Each cloud of rows lies close to a flat space through zero, with a little noise off it, and is much wider in some directions of that space than in others. After each cloud: how many dimensions does that space have?

[[  6 -23  13  -4  -4  -5 -20  -4  26  21  30  -2  -2  -6   4  12   2  13
   22  24   4   6 -33  35 -10]
 [  5 -18  -6   4 -15   0  -4   5  16 -13 -11  22 -10  -8  33  -7   4 -16
    5 -18 -15   2 -23  12 -16]
 [-11 -23  15  11  30 -25 -17  -7   8  20  19  -1   0  -5  12  17  -9 -32
  -16  14  13 -15  -3  30  -7]
 [  1 -25  -8  14  21  -1 -37  -4  21 -10  14   7  13  15   7  -1   0  -3
   15  -2 -19 -13 -36  -1  -9]
 [ -1  -8  -8  -1   7  27 -34  -9  -8 -10  13 -12  -9  25  -5   9   0  24
  -32 -16  12  15 -19   6 -16]
 [ 11  13 -10  11 -11  19 -30 -12 -19 -29  12  14 -19  19   8 -19  15  29
   12 -60 -15   8 -41 -17 -15]
 [-10 -12  -9  11   9 -12   0   0 -13   3   7 -10  12   3 -11  10   0  -3
    7   8  13  17  -8   3   0]
 [  9  -3  -8   9  15   0  17  -5  25  -7  17  24  23  -1  -8   0  11  -1
   11   6  -9 -19  14 -22   1]
 [  0   1 -23 -14 -18  10  -9 -20 -21 -16  -6  -2  11  10 -11 -10   1   2
    0  15   7  -5   9  -8  -6]
 [  8  15   0  -7 -11   6  25   6  14 -10 -11  -1 -18 -10  11   7 -14  -5
    5  -5  -4 -21   5 -20  -6]
 [ -7  -8  14  12  23  -7 -14   3   1  15  14  16   4  -4  22  10  -8 -10
    4 -18   2   0 -22  25 -16]
 [ 22  25  17 -10  -4  31  -5  -6  16  11  16  -3 -12  14  -4 -16   7  11
   22   1 -17   9   0 -22 -14]
 [-14  -2   5  18  25 -28  31  16  -9  26  -6   4  21  -9  -6  13 -21 -18
   -5   7   6  12  10  12  20]
 [ -7   6   7  -8 -21  22   8  22   0  -6   4   5  -5  -2   6   6  16  30
    8 -17 -15  16   5   2  -6]
 [ -3 -18 -11  11  17 -12  -9   2 -25   2   5 -14  -4  13 -11   4 -12   7
  -22  -7  21  15 -12  13  -4]
 [ -8  34   3  -1  16 -10  24   2 -41  11  -5  -5  -6 -11 -38  20  15 -10
  -33 -10  21  11  15 -14  28]
 [-20 -17  13   5  -2  15   9  26  20  25   2  10  10  -6  -9 -14  10 -34
   11   4  -9  17  22   4 -25]
 [ -1 -22  -3  22  22 -19  -7   5   5  -2  15  -2  18   8  16 -18  -9   2
   39  -6   2  10   3 -11 -22]
 [-23  12  24  -5   8  11 -22  -2  -1  24  32   2  14 -10 -28   1  -2  24
   14 -10  18 -17   7  11  -6]
 [ -9  -5  -3   1 -18  -8  10  11 -10  -9 -10   9  -4 -10  20   0   5 -11
   13 -11 -10   8  -3   5  -5]
 [-11  11  18 -11  15 -14 -31  -4 -17  12  20 -16  -7 -12 -17  12   1  15
   12  -1  16 -14 -13   7   4]
 [  6 -13  -8 -13   0  14 -31 -11  15  -7   8   2 -13  11   8   2  -7   8
  -34  -2   0   0  -8   5 -11]
 [ 14  18  18 -15 -20   8  -6  -5  21 -13 -25  -1 -35 -11  26   2   4  -2
  -28  -8 -15 -38  -6  12  21]
 [  1  21  -2   5  22  -1  12   2  -3   1   6  13  19  -2 -16   5   3  12
    3 -14  -3   9   7 -28  14]
 [-10  -7  -2   8  27  -3  -9 -12 -22  19  -9 -22  36   4 -33  -4  13 -16
   -2  34  39  17  16  12   4]
 [-13  -1   2  10  12  -8   1  -1   1  17 -17 -15   7   8   6  -7 -23 -46
    7  16  -4   7   6  -8  -4]
 [  0  -9  14  -9 -16  11 -32 -12  11   3  16 -16 -19   1  -6   0   4  28
  -13   3  14 -11 -13  28   0]
 [-31  -2   4   8   4 -11  11   1 -10  10  -7   2  16 -12  17  24 -11 -25
   -6   2   9   8  10  17   2]
 [ -6  25  17  -3  -2  14  17  10  16  13 -27   6   6 -21 -15  -4   8  -3
  -24 -11   2   2  23  -4  28]]
 : 18

[[  8   9  11  14  12  20  25   9 -22  -6  12   1   6  -1  -6   6 -22  -6
    2  10   5  10  -3  23   2]
 [-16   3  -7 -14 -12  -1  -4  -9  22   6  19  -2  -9  14  -1 -12  -6  19
   15   3  15   9  -1   1  -1]
 [ -2 -15  -6 -12 -27  -7   8  29  12   2   2 -13  -7   9 -12 -17  19  18
   -3  -8   4 -28  -2  -3   6]
 [-13  15 -21 -11  15 -11 -24 -50   6 -12  -8  14   4  -4  10  21 -15 -22
    6  16   7  35   0 -30 -23]
 [-22  37  -9   3 -15  18 -27 -60 -12  -7  40  16  -9  21  49 -23  16  39
   -1  -6  37  15   2   2 -28]
 [-12  11 -17 -11 -16  10  15  11  -6 -15  -1  -4  -8  -3   3  17  14   2
  -15   6  19   0  -4  -1 -30]
 [ -2   6 -29   9  -7  10   2 -18  -1 -23 -14 -21  -2  -2  10   8 -19  -7
   -3  -6  15  11 -36 -21   0]
 [ -3  26  -5  20   8  26   1 -36 -25 -10  20   9   3   8  23  -2 -28   2
    4   6  19  26 -13   8  -8]
 [-10  -2 -12 -10   3   4  12  17  24  -2 -12 -16 -10 -12  -8  23 -11  -8
    0   6   4  18 -11   3  -6]
 [ 11 -19  19 -14 -16  -9  33  59  -5   4   7  -6   0   3 -37  -9  22   9
   -5   3  -7 -40  19  17   4]
 [ 11 -11   6  17  32   1   1  11  -5  10 -32   3  11 -21  -6  26 -27 -39
    0   5 -31  17  -6   2  16]
 [  4 -33 -10 -10   0 -12  19  58  26   5 -44 -24  -3 -21 -31  26  -3 -28
   -8   0 -24 -12 -13  -8  15]
 [ 22 -19  17   2   3  -7  29  45 -10  -3 -13 -10   9 -11 -34   7   2 -15
   -6   2 -18 -25   5   8  14]
 [  0   1  19  11  23  11   6   5 -14  22  12  23   9   3  -4   2 -29 -12
   15  16 -13  20  14  28  13]
 [-13  22 -20  15 -10  29   0 -25 -16 -11  14  -3  -5  11  30  -4 -16  13
   -2  -2  27  19 -24   5 -11]
 [  5 -21   2 -10  -6 -17   2  28   2   7 -17   3   5  -4 -20   3  16 -12
   -6   1 -19 -24  13 -10   5]
 [-10   3  12 -10 -26  13  24  26   5  11  45  -2 -12  25 -11 -30   3  42
   13   3  22 -13  10  35   5]
 [ 21 -19  25   2   6 -22  -9  14   6   9 -13  -3   5  -8 -11 -12  26   0
   -6 -16 -26 -30  15  -6  18]
 [ -5   8   0   6  18   4 -12 -30  -1   8   9  16   7   6   6   1 -34 -10
   19  13  -1  31   1   2   7]
 [ -6   1  -4  -1  25   5   5  10  12   0 -23  -4  -2 -23  -1  38 -15 -27
   -4   9  -9  28  -5   5  -9]
 [  9 -15  19  -9   6  -3  35  58   9   5  -9 -11  -1 -15 -35  19   4 -10
   -4   8 -13 -11  13  23   4]
 [-13  23 -15  21   8  39  10 -14 -18  -5   7   1  -3   0  27  13 -34  -3
    1   7  18  36 -23  20  -7]
 [-13  18 -22   7  23   5 -26 -60 -16  -2  -6  29  12   1  23  18 -39 -31
   12  21   2  47  -5 -20 -13]
 [-16  24 -12   8  20  16 -15 -43 -14   0   7  25   4   0  25  18 -29 -16
    8  18   9  45   1   2 -20]
 [ -1  20  21  25  33  32  11  -8 -21  15  22  20   6  -1  14   9 -42  -5
   14  15  -1  39   5  44   7]
 [ 26 -15  39  20  18   2  13  36 -25  17  -6  10  13  -9 -12  -5   8 -10
   -7  -5 -32 -24  19  27  23]
 [ 10  -2  17   4   3   3  13  16   6   2  11 -12  -3  -1 -10  -8  -1  12
    3  -5   1  -6   0  18  12]
 [-19  13  -7  -8 -36   3 -22 -31   2   5  41   9 -11  33  25 -47  24  50
    7 -12  29 -14   5   0  -7]
 [-15  -1   6 -12  -5   1  -3   6  18  19  21   9  -9  12  -4 -11  -3  18
   17   6   5   8  12  17   4]]
 : 8

[[-20  17  10  -6  -5  15  -1 -25  16  15  20   8  -8 -18 -13  11  31  13
   16  16 -13 -28  14   6 -12]
 [  3 -27  81 -20  21   0 -23  17   4 -10  26  -7  30   0  40 -18  15  17
  -14 -38  28 -38  -2  24  -9]
 [ 33  33 -17  15 -42  10  -4 -20  -9   4 -12 -16   9  -6 -29 -16  -6 -44
   24 -15   7  -9 -12  -1 -17]
 [ 13  17  -4 -20   3  13  17 -34  -3   0  18   1   7  27 -42  10  13  -2
   19  29  -4  15   7  17   1]
 [-35 -32  -5 -17  12 -13  18  14  22  27  -8   0 -10  -2   2  15  -7  17
  -19  14 -26  18  12 -16   5]
 [ -4 -12  17   0 -22   7  11   3  11  20   2  -6  -1 -17  10 -18  -3 -20
  -14 -26  -8 -21  13 -13 -11]
 [ -6 -13  14  18  18 -12   5  19   6 -11 -10   1  30 -15   4   9   0  19
   -6   0  -1   3 -18  -6   5]
 [-31  -7 -16  -7  33  -2  -5  -5   8  17  -5   7  -7   0  -7  10  13  31
  -11  17 -24   1  11 -19  10]
 [-11 -13  17 -31 -18   0   9  -9  13  27  11  -8 -11   1  -3  -2   3 -14
   -5  -2  -7  -6  16   4 -16]
 [ -2  11  15  11 -15   5  -3  -1   2  -3   7   4   3 -23  10   1  10  -2
    7  -9   7 -25  -5   4 -11]
 [  9 -22  69   6 -10  -4 -11  38   8 -25  18  -3  15 -15  54 -21   0  -1
   -2 -34  30 -26  -3  24  -6]
 [ -2 -18  33 -27 -38   2  12   5  13  18  20 -11 -20   0  24 -15  -9 -27
   -9 -20   8 -12  21  16 -18]
 [-13 -12  -1   3 -23 -11  20  15   7  -3   6   6 -13 -12  18  14 -12  -5
   -8   3   6   5  -4   4  -7]
 [  1 -26  35  -7 -14 -10   0  36   0 -23  21   6 -19   8  61  -5 -17  -3
  -11 -17  28   2   5  24   3]
 [  1 -12  39  -5   9   1  -4  10   9  -5   9  -4  16   0   8  -7   9   9
    1  -6   4  -6   6  11   2]
 [-13  -2  10  -1  15   1 -12  -6   8  13  -2  -1  13 -13  -5   0  13  14
   -4  -7  -9 -19  -1 -11  -6]
 [ 15   1  21 -30 -27   3  12 -19   4  12  18 -11   8  10 -20  -2   2 -24
    8   0   8   0   1  21 -21]
 [ 18 -14  35   1 -21   7   4  18  -8 -18  18   0  -6   7  42 -27 -10 -22
  -13 -39  27 -18   9  11  -1]
 [ -6   6  21   4  37   4 -19  -1   5 -13   3   2  22  -3  -8   6  25  38
   17  19  -3  -2  -2   8  11]
 [-10  -2   8   1  20  -8 -14   3  -6  -6   2   6   7  -5  13   7   7  19
   -8  -5   6 -13 -11   1  -2]
 [-22 -13  -2 -18  30 -13 -10   0   8  16  -7  -1   5   5  -5  15   6  28
   -9  14 -13  10  -1  -5   3]
 [ 10 -15  11   5 -63   0  20  19  19  23 -13 -22  -5 -23   9 -26 -26 -57
   -2 -33  -3  -5   6  -9 -22]
 [ 13   1   4   7  -9   2   5   2   0   0  -7  -8  17  -2 -11  -8  -6 -14
    2  -9  -1   3  -5  -4  -4]
 [-12  18 -31  -2   7  -3   4 -25  -2  14  -3   7  -5  -6 -27  23   8   6
    2  22 -12   0  -6  -8  -7]
 [-24  -6  -7  -4  74  -5 -22  -8  -2   7 -14   7  22   8 -15  13  20  56
  -15  16 -20   4  -6 -20  19]
 [-32   0 -59  27  19 -18   6   3  -5  11 -29  17  -8 -25  -1  24 -12  18
  -28   4 -18   2 -20 -43   7]
 [ 23  21   2   1 -12  12  -3 -17   5   0  -3 -16  20   5 -40  -4  10 -14
   35  16  -7  14   4  11  -3]
 [ 18  14  30 -25 -25  17 -10 -21   4  10  25 -11  -5  11  -6 -18  15 -21
   22  -7  12 -18  17  28 -16]
 [ 10   9 -19  -4   6   9  15 -22  -7   2   3   0   5  17 -29   2   3  -3
    5  14  -8  12   4  -4   6]]
 : 9

[[ -1 -11  16   9 -49  38 -39   2   8  -1 -33  21  -7  33 -11   3 -12  10
    4   2   0   6  12   9  13]
 [ 14  29 -37   3  -5   1  -3  14  19  28  -3 -17 -10  -6   4 -13  -8  22
    6  -2  15 -14 -12  -3   6]
 [ -8 -18  11  37  31  -9  28   3   1   1 -22  17   6 -31 -25  -9  -7 -15
  -16  17 -19   2  -2 -20 -12]
 [ 15 -56 -16  -9  21  10 -19  45 -52 -50 -16  39 -34  51  14  22 -21  18
    0   0  -7 -30  -3 -46 -24]
 [  3  15  22  32  -4 -38 -18  -5  19  25 -12  25 -35 -71 -42  63 -35 -14
   -5 -10  -3 -40 -32 -46 -15]
 [-18  -3 -42  12  29 -33  21  16 -19  45 -15  -5  25 -37   1 -67 -13 -18
   32  21  -4  -8 -32 -17 -77]
 [  9  -1  27 -38 -19   7 -14  -7 -12  -8  15 -19 -12   9   4   7  23   8
  -15 -35  31  -6  -9 -11   2]
 [ 35 -21 -24 -13  28 -27  -9  25 -26 -33  -9  -1 -10 -19  17 -10   4  37
   12 -19  55  39  12  20 -35]
 [ -7  27  55  -1 -41 -28  45  -8  26  28   5   8  -4  35 -25  22   9  -9
    5  47 -17 -15 -15  27  46]
 [ 33  23 -30 -30   5 -29  24   1 -34   2  -7  10   6 -10   4   2  25   4
    8  25 -19  12  26   6   7]
 [ 18   3   8 -19   8   0  10  29   4 -31 -27  25  17 -21  24   5 -24   5
   16 -21 -34 -23   6  -5  15]
 [-63 -30   8   5  -1  -8  15 -15  -1 -12 -11  18  -2  25 -10  -5  10   1
  -16   2  28  24 -12  24 -52]
 [-29 -24  15  36 -39 -12  50  14  13  40 -20  39  -4  12 -29  -7   0   6
   19  11 -21 -29 -10 -25 -22]
 [ 24  30   3   2  -8 -49  31  59 -15 -14   1  43 -32  40 -18  63  22  14
   16   5 -15 -26   4 -29   3]
 [ 12  18 -22  -4   6   0  33 -11 -41 -30 -10 -12  19   7   9 -18  22   3
  -36  27 -30  -4   8 -10 -18]
 [  1 -25   6   4 -10  18 -30 -54  -8   5  44  24 -31  -4 -32  32 -14 -43
    1 -32 -11 -49   8 -31  -2]
 [-26  11 -21 -12   5  21 -23 -30   4  -8  28 -67 -24   7  16 -18  12 -26
  -13 -11  11   6   0   5   8]
 [-14  -9  33   5  17  -3  28  -6  17  25  30 -56 -17 -12   5   2  23 -21
  -18  38  30  21 -17   9  19]
 [ 19   5   8  12  -4 -16 -12   8 -31   1   8 -66  -2  -1   8 -24 -11  14
  -26   3  25   1 -16   4 -10]
 [-29 -19  28  -3 -28 -18  11  -5  25  11  -4 -23 -16   7 -21   8  20  11
    8  -2  28  19 -27   6   9]
 [ -8  30  62  39 -10  11  12  14  47  39  15  52  11   6 -40 -26  -4  12
   36  -7  -5   5  16   6  29]
 [ 10  14  29   8 -37   7  13 -30  33   6 -18  -1  12  48 -26  23  30   9
  -41  41   8  30   6  22  33]
 [ 16  12  16   1 -15  23 -25 -64  55  24  11 -49   8 -25  -2  -7 -18   1
  -31   4  24  26  18  38  45]
 [-12  46   2  22  11 -16  29  14  42  66  24 -12  14 -38  -8   3  -2 -19
   10  -6 -23 -29 -25   8  67]
 [  6   6  13 -21 -39  45 -46 -16 -15 -12  32  14 -30 -15 -13  22   0  -7
   36 -31 -17 -28  10 -13  46]
 [ -3  -7 -19  -8   1  15   7  22 -23 -22   2  23  10   0  -1  10  11   3
   16  -4 -12   0  -2  10   9]
 [ 11  42 -44 -13   3   9  12 -22   8  28  14 -59   5 -23 -20 -31  -8 -21
   -6  40   4  11  10  23  -5]
 [ 11  48  34 -18 -31 -23  -3 -44  19  45 -11  -1  22 -27 -17  -6  13  23
  -14   3 -27  14  17 -15  32]
 [-25   5  11  56  16  25  -9  27  54   1  11 -12  26 -47  -2   1 -29  21
   15 -21   8  18 -14   6   5]]
 : 22

[[  4 -36 -25  -3  -4  14  10 -14 -20  11  10  -7  -1  14  19  25  -7  -1
   10  -4   4  31 -19  15  -1]
 [-46  59   7 -72 -20 -14 -51  12  10 -42 -19 -33  22 -12 -47 -47  24  10
   11  22  20 -45   1  -2  12]
 [-20 -39 -29 -20  21 -41 -17   4  13 -47  -2 -11  -6  33 -45  -4   2 -15
  -34 -26  35  20   4  12  37]
 [ 17  -3   5  21 -15  53 -15  47 -48   3 -20  52   0  -4   5   9 -16 -37
    8  28   1  -3  -8  -3 -33]
 [ 19  25 -12  -2  28   1  24 -15  13 -16   3 -10  19 -25 -16  14 -26   1
   21  21   5   1  16 -13 -17]
 [ -5   0 -16 -15  -8 -11 -19  26 -48  -2 -12   1  23   8  21 -23  -5  14
    7  44  25  23 -39  19  21]
 [  6  -3 -21  -6  50   7   8   0  24 -38  -9 -24  -4  -5   5 -20  -2 -36
  -11  -7   3 -13  -4 -40  14]
 [  3  30  24 -22   0  -3  -1  16   2 -32  -7 -27  30 -21  -8 -25  30  -1
   46   6 -10  -2  20   5   7]
 [ 31  21  43  33 -20  20   4  43 -28  32 -44  54  -5 -31  14 -14  15  -9
   14  20 -25  -3 -18  -6  -5]
 [-30  -3  21  10 -14 -33 -37   9  16 -17   4 -19 -13  32 -31  24   7 -13
    1 -37 -16   9  12  22  32]
 [  4  17  11  26  29 -19  21  -8 -11  -1  20  -6   9 -26  27   1 -35  31
  -10   9   2  -6  27 -10 -19]
 [-33  32  -1 -37 -14   8 -32 -12 -21 -11 -40 -36  20 -37 -43   1  -3  -9
   63  10 -30  20  16 -21  -4]
 [ -1  -1  25 -44   0 -10  -9  15  -2 -27 -15  11  11  -8 -10   4   4  20
    1  17  27 -28  -8  -9  36]
 [ -4  29  46 -18  -5 -15 -13  26 -17 -30 -54   2  -9  -7  -6   4  -4   0
   46  22  -5   8   4   2   1]
 [ -2  -5  21 -15  18   4 -15  24 -24 -16 -29 -20 -18 -16   2 -21   4 -14
    7  17   4   2  18 -23  10]
 [ 11  -5   7 -12  10   1  -1  29  13   7  -9 -36 -25  -8 -18   6  26 -21
   21 -32  11  10   2  13  33]
 [-28  14 -37  -8  15   1  -4 -38 -11  16  -8  28  35 -37  23 -25 -37  37
   44  36  29  25  12 -33  24]
 [  5 -47  19  29  16   3  27   9  -9 -24  -8  42 -17  -5  21 -53  -1  32
  -28  19  52  27  25   8  14]
 [ -8  38 -15  -3   1   9 -11   8  68  17 -18 -54 -11  19  -6 -23   8 -10
   16  -7  -7  33   3  -8  18]
 [ 26  20  21 -18 -12  44 -26  -2  -6  25   5 -17   8  -8  24  49   9  -6
   35  42 -11 -24  32   9 -42]
 [ 15  -9  -9 -13  20  24 -14 -26  23  12 -46  33  -2  -6  62 -33  49 -22
   -5  22  19 -25  -6 -15   3]
 [-17 -23  10 -26 -10 -21 -37 -14  -6 -11 -23   9  46  -8 -13  23  32   5
  -13 -12  -2  -8   1  12  29]
 [-42   8  29  16   5  13  -8  -3  -9 -12 -58 -40 -46 -16  13 -15   1  -9
   19 -44  -5  31 -21  24  12]
 [ 39  12  16 -27  -9 -24 -15  27  27  -8 -13  30   2  26 -11  17  39  -5
    8  24  30 -18  24  33  -6]
 [  2 -30  36  13 -18 -30  55  26 -42   1   3  53 -33   5  14 -17 -30  52
   -6 -11  16  21 -10   7   1]
 [ -1  26 -32  16  34  19  -5 -11 -19  -9  26   6  45 -39   4  18 -23 -38
    3 -31 -28 -32  50 -35 -68]
 [ -5 -13  13  14  17  -1  26  13 -14 -19  -7 -49  -5 -23  -4 -17  -9  18
  -30 -23   7  29  -5  26 -11]
 [-17  19 -12  -6  -3  10   3  39  -8 -18   6 -21  59 -35 -53 -39 -26  12
   -8  -5 -17  27  15 -37   2]
 [ -6 -16 -26  -1  16 -28  -8 -31 -13 -26  16 -23  -1   4 -14   7  20 -22
   11  -5   6  -1  -5  22  22]]
 : 19
